Every row belongs to one group in each of 4 separate groupings. Each group adds its own fixed numbers to the row, and there is some noise. The rows also spread widely along 13 directions, which tell nothing about the answers.
Known rows, each followed by its group in each grouping:
[  4.1   7.2  21.9  17.5  15.0 -12.0  15.9   3.8 -14.4   3.5   6.1  20.8
 -16.1   3.0  45.6 -13.3   2.4 -13.6 -14.4  -8.9  12.4  -2.3   4.8 -11.3
  -1.0  -7.9   2.1  -2.7 -24.3 -11.9]  P Z222 Z832 serep
[ -8.1  -2.7  47.0   5.7  12.6  -0.2   3.3  -9.3 -16.2  -5.4 -36.2  23.9
  -8.2  13.3  26.3  -8.5 -18.2 -13.6   0.7  11.2 -11.6   3.2   0.7 -28.7
 -10.3  -3.1   5.9  22.7 -13.8   8.5]  G Z980 Z465 Gikir
[ 11.8   2.4  10.8  -1.1   7.1 -15.7  -0.7  13.7  -0.6  18.8   4.1  13.9
 -24.2  13.8  26.4  -6.7  -3.8  -0.9  14.3   2.3   9.8  -4.0  -5.0 -26.1
 -10.6  -1.7   1.7  -7.1 -22.8  -5.7]  T Z222 Z415 dag
[ 18.8 -25.9   9.9  19.8   3.2  18.0  10.0 -24.3 -19.2  17.4   4.2  34.7
   2.0  -3.5   4.1   6.2  -0.5 -20.2 -25.6   4.2   0.7  14.3  15.0  -7.8
   5.4   1.6  13.1  -6.3 -21.0   6.7]  P Z155 Z249 pupos
[ 10.7  -4.1  15.7  15.5  13.2 -35.1  -5.6  14.9  -6.4  24.8  -5.6  18.9
  14.1   9.1  29.9   3.1 -15.4 -11.2  -0.8  29.5   1.6  18.2 -29.0  -7.1
  -3.5   7.9  12.8  17.2 -14.7 -16.2]  T Z155 Z832 nefoz
[ 10.2 -14.5  30.0 -16.0   6.4 -18.5  11.7  -2.9 -11.8  15.4  41.7  23.3
  -4.8  -1.4   1.3  -3.3 -20.9   9.1   6.8   5.9   7.3 -17.8  -4.7  -4.5
 -23.4 -27.9 -23.7   8.2 -37.9 -14.4]  G Z980 Z249 nefoz
[ -4.1  13.0  18.7  -7.9   4.7  11.4 -13.2  19.6  17.6   7.3  10.1  18.3
 -24.3  -3.0  11.3 -10.0   6.3  -5.2  12.5   0.0   6.6  -3.3  10.7 -24.0
 -19.4  34.5 -11.0 -20.9 -18.8   6.7]  T Z222 Z415 dag
[  0.2  -3.3  19.4 -13.5  -0.9 -15.6  18.1  -4.0 -17.9   1.1   5.9  13.2
   2.8 -22.8  10.5   6.5  -6.1  -6.5  32.8   3.9  -2.8 -10.9  -2.2  11.2
 -19.2  14.8  -2.8  21.1 -10.1   5.6]  T Z980 Z465 Gikir
[  5.2  -2.4  29.7   2.4  13.6 -21.6  -0.9   4.6 -15.7  14.5 -14.9  16.1
 -29.7  16.4  23.5  -9.2 -11.9 -12.0   2.5   6.1   4.0 -16.7  -0.5 -19.2
 -18.6  -8.5  -3.2   9.3 -39.0  -0.2]  G Z222 Z465 nok
[  3.6 -31.6  20.1  -2.7  -5.3  -8.0  -5.8 -15.3   6.6   3.2  25.3  39.3
  10.7  -2.5 -16.8   2.1 -33.7   0.6  -0.6  12.0   8.7   5.2  -1.7  -8.3
   1.1  -8.0 -16.3  24.1 -42.9 -13.5]  P Z155 Z415 nok
[ -1.0 -16.4 -12.6  -0.3   2.5  15.3   9.7  -6.7  -0.5   2.7  17.4  26.6
  -0.3   0.6  29.3   0.8  -5.3   2.8 -16.2  -1.9   9.3  15.9 -13.4  -7.5
  -3.6 -15.2  17.7  -1.3 -15.3 -31.8]  T Z222 Z465 pupos
[ 24.2  -4.9   9.6   4.4   5.3 -23.8  13.3  13.3  -9.0  15.2  15.5   7.7
  24.6  -7.0  26.9  -0.4  -9.4 -14.9 -15.7  15.1   5.0   2.2 -12.7  21.0
   6.6  17.9   1.4  15.9  -7.4 -36.3]  T Z980 Z832 serep
[ -0.5 -16.7  26.2  -5.8  10.4   4.5  -7.3 -19.1  22.2   5.8   6.3  16.7
   5.9   4.2  12.0   6.5 -11.9   4.4   4.9   2.4  10.3   8.5  -4.9 -34.3
   2.6  -6.1  21.2  20.5  -6.4   8.8]  P Z222 Z465 pupos
[ 32.0 -14.5   8.2   1.6   1.3  -1.0  12.7  -0.6 -15.1  17.4  10.6  19.9
 -14.6   2.7   1.9 -12.4  -9.5 -23.5 -21.6   4.5   6.4 -16.7  13.5   4.2
  -3.7   9.8 -10.1   6.1 -37.6 -16.8]  G Z222 Z465 Gikir
[ 25.4   1.0  17.8  -5.4  23.2  -9.9  -9.7  11.3  10.1  24.5 -11.5 -16.2
  -9.4  32.3  14.2  -2.8 -15.5 -16.0   4.9   9.6  11.8 -23.7 -18.3 -13.9
   4.0 -15.1   2.9   8.3 -29.9  -9.3]  T Z980 Z415 Gikir
[ 25.3 -23.0 -10.2  -8.2  -7.6   6.7   6.6 -14.9   3.6  -0.8   2.0  16.9
  -6.6 -12.0 -16.7  14.0 -16.9 -20.1   6.3   7.9  14.6 -21.5  16.0   4.3
   9.4  34.1  -7.9  22.6 -36.9  -5.6]  T Z222 Z415 nefoz
[ -5.5   0.7   8.4 -17.6   4.0   2.1   0.7  12.7   7.3  -6.9 -11.8 -10.6
   4.6   3.0  21.7   5.0  -6.6  -2.1  12.5   7.0   5.5 -12.7 -21.5  12.0
 -12.7   6.6   3.5  11.4  -8.4 -22.8]  G Z980 Z415 dag
[ -3.8   3.3   9.7  10.7  14.2   5.6   5.8  -0.9   0.5  13.0  42.7  16.1
  15.4  -5.8  22.0  -5.2   6.4  -4.9 -16.2  -4.6  12.8   6.6  -7.4   8.8
   2.3 -16.3   5.0  -8.7 -20.9 -24.3]  G Z222 Z832 serep
[ -0.5 -10.4 -14.7  13.3   5.1  16.2   7.2 -20.3   8.6 -14.5   8.7  23.9
  -0.1  -6.7  25.2  11.5   3.5 -11.7  -4.0 -12.8  22.9   5.9   5.9 -13.1
  22.7   3.8  20.2   1.0 -25.1  -5.7]  T Z222 Z415 serep
[ 17.0   3.6   9.5  -2.1   7.7 -12.4  -2.5  13.0  27.1   5.8  18.6  11.5
   6.2  -2.8   6.2  -2.4 -28.3  17.6  23.6   5.2   8.1  -7.8  -7.5 -12.9
  -0.1   6.4 -20.3  12.5 -35.0 -16.4]  T Z980 Z249 nefoz
[ 21.2 -23.1 -16.8  -6.8 -17.0  -0.9  16.5   0.8 -24.5   6.5   9.1  19.2
  11.2 -18.0  16.8  12.1  -9.2  -9.1  -8.4  15.4   4.4   7.6 -11.0  14.4
  -6.2  18.0   9.2  16.3   3.4 -32.9]  G Z980 Z415 serep
[  7.3 -11.3   4.6  -7.2  -0.9  -2.7   3.8  -7.0  19.2 -11.3 -19.2   1.3
  -8.7  -2.5  48.2  16.8  -1.5   0.5  22.4   0.0  16.7   4.7 -13.7 -41.7
  11.6  11.5  39.7  24.4  16.1   5.5]  T Z980 Z415 pupos
[  6.2   8.9   9.4  -6.7   7.7  29.3  15.3  -3.8   1.1  -0.1  -7.7 -20.8
  29.5  -8.8   5.5   8.2  -1.5  -2.0  15.1  -1.4 -12.9  -4.9  -6.6  33.2
   8.7   3.3   4.4   8.9  -6.2 -19.0]  T Z980 Z832 dag
[-18.6   1.9  32.4 -20.4  18.2  -0.4  -1.5   0.1  32.4 -27.0  -8.2  -7.7
  15.2  -0.3  28.8  10.7 -11.5   5.3  25.4   3.7   6.7  -8.9 -18.0 -12.5
  -3.0   3.6  10.7  29.4   1.4  -5.9]  T Z980 Z249 nefoz
[-19.8  -5.7  35.2 -19.9   3.1  17.3 -11.7  -2.2  17.5 -14.3 -29.4   7.0
 -14.7   2.7  11.6   4.9 -10.9   1.3  26.2  12.9  -5.7   4.0  -6.3 -32.2
 -21.8  13.2   8.5  18.3  -1.5  15.5]  T Z155 Z465 nok
[ 13.7   4.7  47.7  -4.1  11.2 -23.7  -3.0  -1.0  -0.3  20.5   5.7  10.2
  -4.0  -4.2   5.7  -3.0 -13.0  -5.8  24.1   7.5  -5.6 -10.2  12.9 -15.8
  -8.4  18.7  -7.9  13.3 -17.0  23.1]  T Z980 Z465 nok
[ -0.5 -37.4  45.2 -35.4   0.0  19.5   6.5 -22.9  -1.8  -9.8   3.1  23.0
 -16.8  18.6  -5.1   3.7 -16.4 -16.9 -16.6   6.9   6.4 -18.2   7.7 -29.8
 -15.5 -15.4  -1.2  27.2 -15.1 -10.5]  P Z222 Z415 dag
[-23.2  -3.4  38.5 -23.5   2.8  37.1   3.1  -9.7  10.2 -17.6  14.5   7.4
   2.0  -3.8   7.7  -3.8  -6.5   7.7   6.8  -2.8  -6.4  -3.6  -3.5  -9.1
 -14.6 -19.4  -4.3  15.1 -11.8 -20.5]  G Z222 Z832 nok
[ -6.9 -22.2  -2.4 -26.7   3.7  -4.1  -4.1   6.7   6.9  -1.4   7.8  14.7
  -8.1   9.1  14.1   4.4 -19.9   3.0  -0.2  12.0  18.6  -7.2 -28.9  -9.3
 -16.5 -17.7   1.1  18.8 -25.3 -38.1]  T Z222 Z415 pupos
[ -8.8  -6.3  16.7  -9.1   2.5  22.5  -0.4  -9.9 -19.6   1.8 -11.6  17.2
 -29.2   0.6  11.8   7.7  11.2 -25.4   4.9   6.9  -1.8  -9.5   9.5  -9.5
 -19.4  10.5  10.3  -4.9 -13.9   7.3]  T Z222 Z415 nok
[ 18.0  10.1  40.7 -15.1   6.9   6.0  -7.7  15.6  25.5   2.9  19.2  -8.3
  -2.3  -8.4   7.8 -11.2   5.1 -22.9  -7.8  -1.5   8.7 -24.9  21.1   7.6
  -0.6  45.2 -12.2  -6.3  -5.1  -1.6]  G Z980 Z415 nok
[ -1.7  -5.4  20.5   6.2  15.9 -11.5   0.9  -4.2   4.0  -5.9   1.1  12.5
  -7.3   2.1  40.9   9.0  11.6 -38.0 -10.4  -1.3  23.3 -11.3   3.8  -5.9
   6.1  22.3  25.0   1.1 -10.8   2.5]  T Z980 Z415 nok
[ -5.3   0.6  23.8 -33.0  15.7   8.9  -9.0   3.5   8.6  17.0  12.4 -19.8
  -3.3  -0.1   5.1  14.6  10.2  -6.7  23.5   8.2   6.0 -19.9 -18.0   0.7
 -18.3  -1.4  13.0  -4.4   6.3   9.9]  T Z980 Z415 pupos

New rows. What belongs after each?
[-12.2 -36.6   7.3 -20.7 -11.0  -1.1  11.8 -23.0 -26.4  -8.0   6.8  31.5
   1.1  -4.5   7.7  17.7 -21.0  -4.2   9.5  13.8   1.0   2.3 -17.8  -1.5
 -21.0 -23.3   9.9  38.0 -11.7 -27.1]  P Z222 Z415 nok
[ -3.8  -4.4  27.9 -11.7   9.5   3.2  -2.9  12.5  28.3 -14.1  16.0  14.3
  -9.1   4.7  38.4 -12.0  -6.9  -4.5 -13.2  -2.3  15.1  -1.7  -4.4 -23.9
  -7.2  13.3   1.2  -4.4  -9.8 -22.3]  T Z980 Z465 nok
[  0.3 -17.9  -2.0 -10.9 -13.0   3.3  -4.3   7.0   3.0   2.9   0.7  28.6
  11.0  -4.0 -11.4   3.7 -32.5  15.0  18.6  21.2  -4.6  18.8 -19.4  -4.7
 -11.2   6.2 -13.8  20.1 -25.4 -23.9]  T Z155 Z415 dag
[ 15.5 -16.6  -0.9   0.8  -8.0  14.6  26.2 -14.6 -44.3  15.0   9.8  22.4
   8.6  -7.8  12.9   9.6   0.3 -17.4  -8.3   5.0 -10.5   8.9   1.4  20.2
  -3.8  -7.1  12.3  -4.1  -3.6 -20.5]  T Z980 Z415 dag
[ -4.7   2.1   1.5  13.7   9.5   7.9 -16.3  12.2   4.9  14.7  10.2  33.4
   2.5   0.0   4.5  -5.7 -10.3  -9.2   1.2  13.1   7.1  10.8  -6.9  -8.9
  -7.2  19.7  -8.4 -12.0 -34.4 -10.2]  T Z980 Z415 Gikir
[  2.9 -29.6  21.6  -7.0   7.5   7.0   8.0 -25.3  14.4 -18.7  -2.5  24.6
  -6.4   0.2  18.6  15.8  -6.1 -21.6 -15.5   2.8  18.5  -8.8   8.3 -29.8
   1.9  13.2  20.9  26.1  -9.6  -0.3]  P Z222 Z249 nefoz
[ 16.7  16.6   7.7   6.7  -3.6   6.8   0.9   7.3  -8.3  30.8  -6.8   6.6
   4.6 -10.2  10.8   8.4   1.0  14.8  41.0  10.9 -25.8  22.7   0.1 -15.4
 -10.6  23.0  12.7  -1.0  14.4  15.7]  T Z222 Z249 dag
[-14.4  -9.0  15.7  -1.1   7.4  15.0  -0.3 -25.7   5.8 -10.8   8.9  13.9
  23.3 -14.5  -8.6  19.0  -9.6 -11.3  19.3  -2.8   2.5  -4.0   0.8  12.4
  10.9   2.9   2.4  16.1 -28.8   4.2]  T Z980 Z415 nok
[ -2.2 -14.2  41.0 -23.1  16.1   6.8 -12.8   0.3  12.9  14.0  26.0  14.3
 -20.1  19.5   2.5  -2.3  -9.7  -8.7  -2.8   9.2  17.7 -21.7  -2.4 -32.6
 -23.4 -14.1  -7.9  -5.0 -22.1   1.8]  P Z980 Z415 nefoz
[-15.0  -2.9  21.4   1.7   4.1  25.4   1.2 -11.9  -0.4   5.4  26.4  23.8
  25.3 -11.4   9.4   6.7  -5.5  17.0   7.6   2.8  -7.3  25.0  -6.8 -15.3
  -7.8  -9.9   9.2   1.4   1.1  -1.4]  G Z980 Z249 serep
[ 15.5 -16.4  26.2 -15.9  -1.0 -33.5   7.8   7.7  11.2  -4.1  12.3  12.4
   0.9 -15.2  13.7  -2.2 -19.6   1.9   6.2   6.8  14.8 -13.9  -4.9  -2.1
  -9.2  12.4 -12.3  30.3 -24.1  -7.8]  G Z155 Z249 pupos
[ 11.3 -24.9   3.3 -13.6   3.2  20.2  20.2 -28.4   7.0 -20.4  -4.2  -4.2
  11.6  -1.0  23.5  16.8  -6.0 -16.3 -12.5  -9.2  15.1 -12.0  -3.1   5.8
  22.8 -10.7  25.9  22.3  -7.1 -21.4]  T Z980 Z415 pupos
[-16.0  -5.8   0.7 -28.1  -2.7  28.9   1.9   3.9   8.9 -20.1  -5.0   1.5
  13.9 -13.3   5.2   6.2  -7.1  -7.4  -1.4   4.6  -2.9  -3.6 -11.1  31.5
  -9.7  17.8  -2.2  15.0  -6.0 -38.1]  T Z222 Z415 pupos
[ -3.8  -5.2  22.6 -16.0   2.0  13.0   4.1  -0.6   7.1 -13.4  -4.6  11.5
  -4.5 -16.2  17.5   8.3  -0.9 -11.3  10.4  11.5   1.6  -7.0   4.2 -10.0
 -20.1  38.8   4.1   9.4   8.8   3.6]  P Z980 Z249 nefoz
[ -5.5 -22.6   1.6   0.1   5.4 -20.7  13.6 -18.9 -15.1   0.0  44.4  32.6
  -3.3  -9.5  25.5  11.9   2.5 -15.4   3.8  -8.3  24.6  -6.4  -5.0   0.9
  -1.3 -22.9  14.7   7.3 -33.9 -14.7]  T Z222 Z415 nok
[ -7.5  -3.9  35.0  -3.7   5.4  24.0  -8.2  -6.9   1.8  -8.2 -20.6  20.6
  -3.1  -0.3  16.7   8.9   0.4 -27.0  -3.0  15.1  -4.3   5.8  12.9 -23.8
  -6.1  38.8  18.0   7.0  11.6  14.6]  T Z980 Z415 nefoz
[  8.7 -28.9  -7.9  -0.9   0.8  15.5  10.6 -23.8  -3.6  -2.8  10.3  26.6
  -1.2  -5.5  -7.7  13.3 -18.7 -11.5  -1.2   5.6  11.7  -9.4   4.9  -0.6
   0.8   1.8  -2.4  11.7 -42.7  -9.1]  T Z980 Z465 nefoz
[ -4.3  -6.3  -3.4 -17.0 -16.8  45.3   4.7 -11.5  25.8 -26.8  10.9  11.3
  -3.2 -18.5   4.1   5.2 -12.8  16.3  24.8  -8.5   3.0   0.6   7.6 -18.9
   1.2   6.5  -0.8  14.4  -5.5 -14.0]  G Z222 Z415 nefoz
[ -9.8  10.2  26.9   9.8  19.5 -17.3  -3.1   4.6 -25.1  26.9   5.0  10.4
   5.1  -4.0  31.0   4.3  19.0 -24.3   3.9   8.8  -0.9  11.3  -9.6  15.5
 -13.1   1.5  20.7 -18.1  -0.1  12.8]  T Z155 Z415 pupos
[ 11.4 -22.1   5.8  17.2  16.3 -16.3   1.2 -20.0 -32.9  38.3   2.6  32.2
  -2.7   4.7  -2.5  19.2  -4.5 -22.3   2.7  22.0  10.0   0.4  -9.3 -16.0
  -3.7  -5.8  11.5   9.7 -40.1  18.5]  T Z980 Z832 serep
[ 13.9 -16.9  22.5 -16.5   5.3  -2.3   9.3  11.5   3.8   1.7  27.6  15.8
  -6.8   7.6  11.8 -19.4 -21.4  -6.4 -35.9   4.6  17.5 -20.2  -1.0   3.3
 -12.7  -6.3 -25.0   2.6 -35.4 -42.3]  G Z980 Z465 serep
[ 20.0 -22.8  -5.7  -5.0 -10.7  -1.7  31.5  -8.5 -26.7  -8.2 -14.3  22.5
 -23.8 -13.4  33.5  12.5   5.1 -19.7   2.7   2.3   6.8  -5.1   9.6  -7.6
 -11.6  22.1  16.3  13.3  -6.1  -8.1]  T Z222 Z249 dag
[ 13.5  -6.3  13.4  -9.5  11.5  -8.6   8.3  -3.5  29.7 -10.9   7.1  -2.5
   6.4   4.4  20.5   4.7 -17.7   2.5  10.9  -4.0  17.0 -17.1  -7.2  -7.8
  11.4  -6.2   2.5  25.6 -24.8 -21.1]  T Z222 Z249 nefoz
[ 18.8  -8.2  11.4  11.4   3.2 -35.2   4.5   7.3   1.9  19.7  38.0  32.6
  11.7   9.0  41.0  -4.5 -18.2  11.7  -5.0   0.9  13.3  22.9 -19.4 -29.9
  10.1 -22.0  14.0  12.8  -7.2 -27.3]  T Z222 Z415 serep
[  6.3  -1.3   3.9  22.8  12.0 -19.1   6.7  -2.5 -35.7  27.6 -13.9  24.9
  11.4  -1.2  27.9  14.3  -1.7 -10.7   6.8  18.8  -9.1  23.3 -13.3  -1.9
  -7.3   5.9  25.2  11.7  -1.6  -1.2]  T Z222 Z249 serep
[-11.7 -14.8  54.5 -11.4   9.4   0.1   0.9 -18.4   4.6 -11.5  -0.3  27.7
  19.1  -0.5   4.1   1.5 -16.1 -18.1  -7.4   9.7  -9.0   4.7   5.7  -8.7
  -3.0  11.5   7.1  35.3  -4.1  -0.4]  T Z222 Z465 Gikir
[ -2.9 -39.0   0.2 -16.4  -0.9  -2.7   1.8  -2.1   8.0 -10.4  20.5  42.7
 -16.9  -2.5  13.2   0.4 -11.5 -24.8 -34.3  19.2  29.0  -9.6  -3.4 -11.3
 -23.0  28.4  -2.5  10.5 -27.7 -33.1]  P Z222 Z465 nefoz
[-13.2 -15.0   5.2  -7.2   5.2  32.5   1.3 -24.9  -2.6  -0.6   1.2   9.1
   0.7  -2.8   3.3  23.9   7.0  -7.8  17.9  -2.4   7.8  -1.1  -3.5 -10.2
  -3.9  -8.2  22.3  -1.5  -5.6  12.6]  P Z980 Z415 dag
[  9.9  -1.9   3.1  -6.9   9.7  18.2   6.9   8.3   4.6  -3.2 -11.4 -11.0
   0.5   3.1  30.1   0.8   3.9 -25.0 -15.8   6.8   4.7 -11.7  -8.9  15.6
   1.8  18.4   7.1   1.9 -11.1 -33.0]  T Z980 Z832 nok
[ 25.8   0.0   2.5   7.3  -9.5  -1.3  10.6   8.7 -13.6  13.1   1.4  16.5
   7.2 -19.7  -3.2  -2.3  -7.2 -14.8   6.2   6.7  -6.1   4.7  14.7  25.6
   1.6  40.5 -12.4  -2.9 -20.4  -6.7]  T Z155 Z415 dag
[ -0.1  -5.0  28.4   9.0  17.7  -3.0  11.2  -8.5  12.4 -10.2  12.3  25.5
  -3.1   4.0  36.5  -2.4   1.1 -11.1  -8.5 -12.2  17.8  -2.7   9.0 -25.8
   5.4   1.7   7.6  -4.6 -26.5   3.3]  T Z980 Z249 dag
[  8.6  -3.2   8.0   2.0   5.1 -16.1   8.8   1.6 -12.6   7.1 -12.6  14.3
 -18.9  -9.6  40.2  10.8  15.2 -25.0   7.1   7.7  11.9   0.5   2.5 -19.8
  -9.7  34.9  30.6   7.6   9.1  15.5]  T Z222 Z465 serep
[-14.1 -29.1  23.2 -29.8 -15.9  25.1   0.1 -12.9  10.0 -14.5  35.6  37.5
   4.4 -19.4  -0.4   8.2 -12.5  -1.3   1.9   9.0   3.8   8.7   3.7 -20.1
 -16.4  15.2  -0.2  12.6   2.1 -12.5]  T Z980 Z415 nok
[ 26.9  -7.2   3.4  -8.2   1.5 -35.1  -5.3  11.2  -2.3  36.4  23.5   4.9
   6.9  -7.9 -20.4  10.9 -20.7   0.1  38.1  21.1   7.8 -12.6 -16.1  14.2
 -10.5   9.4 -14.3  13.5 -32.2   1.2]  T Z155 Z415 nefoz
[ 23.2 -22.5  -6.8 -17.9 -12.3  -6.8  35.2  -7.6 -16.7 -20.0 -13.4   1.7
   2.2 -16.7  32.8  13.3 -11.3 -18.3   0.9   5.3   2.3 -11.1  -3.9  24.3
  -0.8  21.3  16.3  39.2   3.4 -37.4]  T Z222 Z465 nefoz
[ 23.1 -28.8  27.9 -20.2   0.2 -12.5  19.4 -22.3  -5.0   1.5  19.2   6.9
   7.1 -11.5   7.1  18.1  -9.4 -15.6   5.9   3.2   6.5 -18.1   8.1  -1.0
   0.9   3.5   8.7  29.5  -8.3  -1.9]  T Z980 Z249 nok
[-12.1 -21.9  14.5 -19.4  -1.5  38.8   5.5 -29.8   4.2 -21.2  12.6  22.7
  11.0 -14.9 -20.2  17.6 -15.1 -12.3   4.7   0.2   3.2 -14.0  12.1  10.3
   1.5   6.8  -9.0  14.0 -27.7  -6.1]  T Z980 Z415 nefoz
[  9.1 -21.8  10.7 -26.9  -0.1 -31.3  13.9   5.6  -4.2   3.7  23.3  13.8
 -15.6 -12.9  16.7   6.6   1.8 -21.4   1.1   7.4  22.8 -24.9  -3.8   7.6
 -22.2  25.1   1.2  14.0 -17.2 -12.8]  T Z222 Z465 dag
[-13.8 -15.8 -12.1 -12.9  16.1  16.5  -3.8  -7.2  20.8 -13.5  16.7   7.3
  -4.7   3.7  10.9  10.1  -5.0  -9.4  -7.4  -6.4  32.6 -21.0 -18.5   5.8
   2.5 -15.2  -0.5  -4.5 -48.2 -24.4]  T Z980 Z415 pupos
[ -9.5   0.0   2.2  -8.4   7.9  14.5 -12.5  10.7  17.7   1.5  17.0  15.5
 -27.9  -1.5  16.7  -2.8  12.9 -12.6  -0.8   0.1  26.3 -10.2   1.9 -20.1
 -18.1  24.6  -1.5 -18.8 -20.5  -0.7]  P Z222 Z415 serep
[-23.0 -11.4  18.3   0.7   9.8  17.1   1.7 -27.8 -23.4  -3.2 -24.4  23.0
  -0.1   1.2   4.9  21.9   0.7 -14.8  21.1   6.1  -4.4   2.6  -3.4 -10.2
  -9.5  -0.6  17.4   7.9 -16.9  22.1]  T Z980 Z415 dag
[ 18.8   8.4  27.3  -5.4   7.8  33.0  17.8 -15.4   7.2 -10.5 -23.6 -21.6
   4.4   2.7  23.0   1.5  -1.4 -14.5   2.7 -13.6 -15.6 -12.1  19.9  10.3
  18.2   4.4  16.1  14.6   3.4  -8.3]  T Z222 Z465 nok
[ 10.1 -36.8  -9.0 -13.9  -4.1 -18.1  12.7 -19.6  -2.9  16.2  38.8  15.0
   6.5  -8.5  16.7  22.5   3.3  -4.3   6.2   6.4  24.6   1.3 -22.4 -12.1
  -6.2 -10.1  35.5  18.0  -2.4  -9.3]  G Z222 Z465 dag
[ 10.5 -24.0 -15.2  24.6  -0.8  -3.5  12.8 -20.2 -22.6   5.5   1.7  45.5
   0.5 -10.4  22.1  10.6  -1.9 -24.5 -19.6   6.8  12.5  17.8   5.8  -6.8
   8.0  21.6  21.5   4.7 -26.4  -6.8]  T Z222 Z465 serep
[ 27.5  -4.6   0.9 -17.7   2.8   2.8  -2.6  28.2   9.6  12.7 -15.2  -7.1
 -14.4  18.9   8.8 -14.8 -24.0  -7.2  -9.4  19.8  -0.2 -15.3 -16.7  -1.8
 -13.5  15.4 -12.8  14.0 -24.5 -40.9]  T Z222 Z465 Gikir
[-29.9   3.0  11.5   3.6  14.7  15.5  -9.2  12.1  16.9  -8.7  14.1  24.1
  33.4  -7.7   7.2  -2.7  -7.2  -3.7  -9.7  10.8   2.7  16.2 -16.7  17.5
  -6.1  21.3 -12.2  -4.2 -27.3 -29.8]  T Z980 Z832 dag
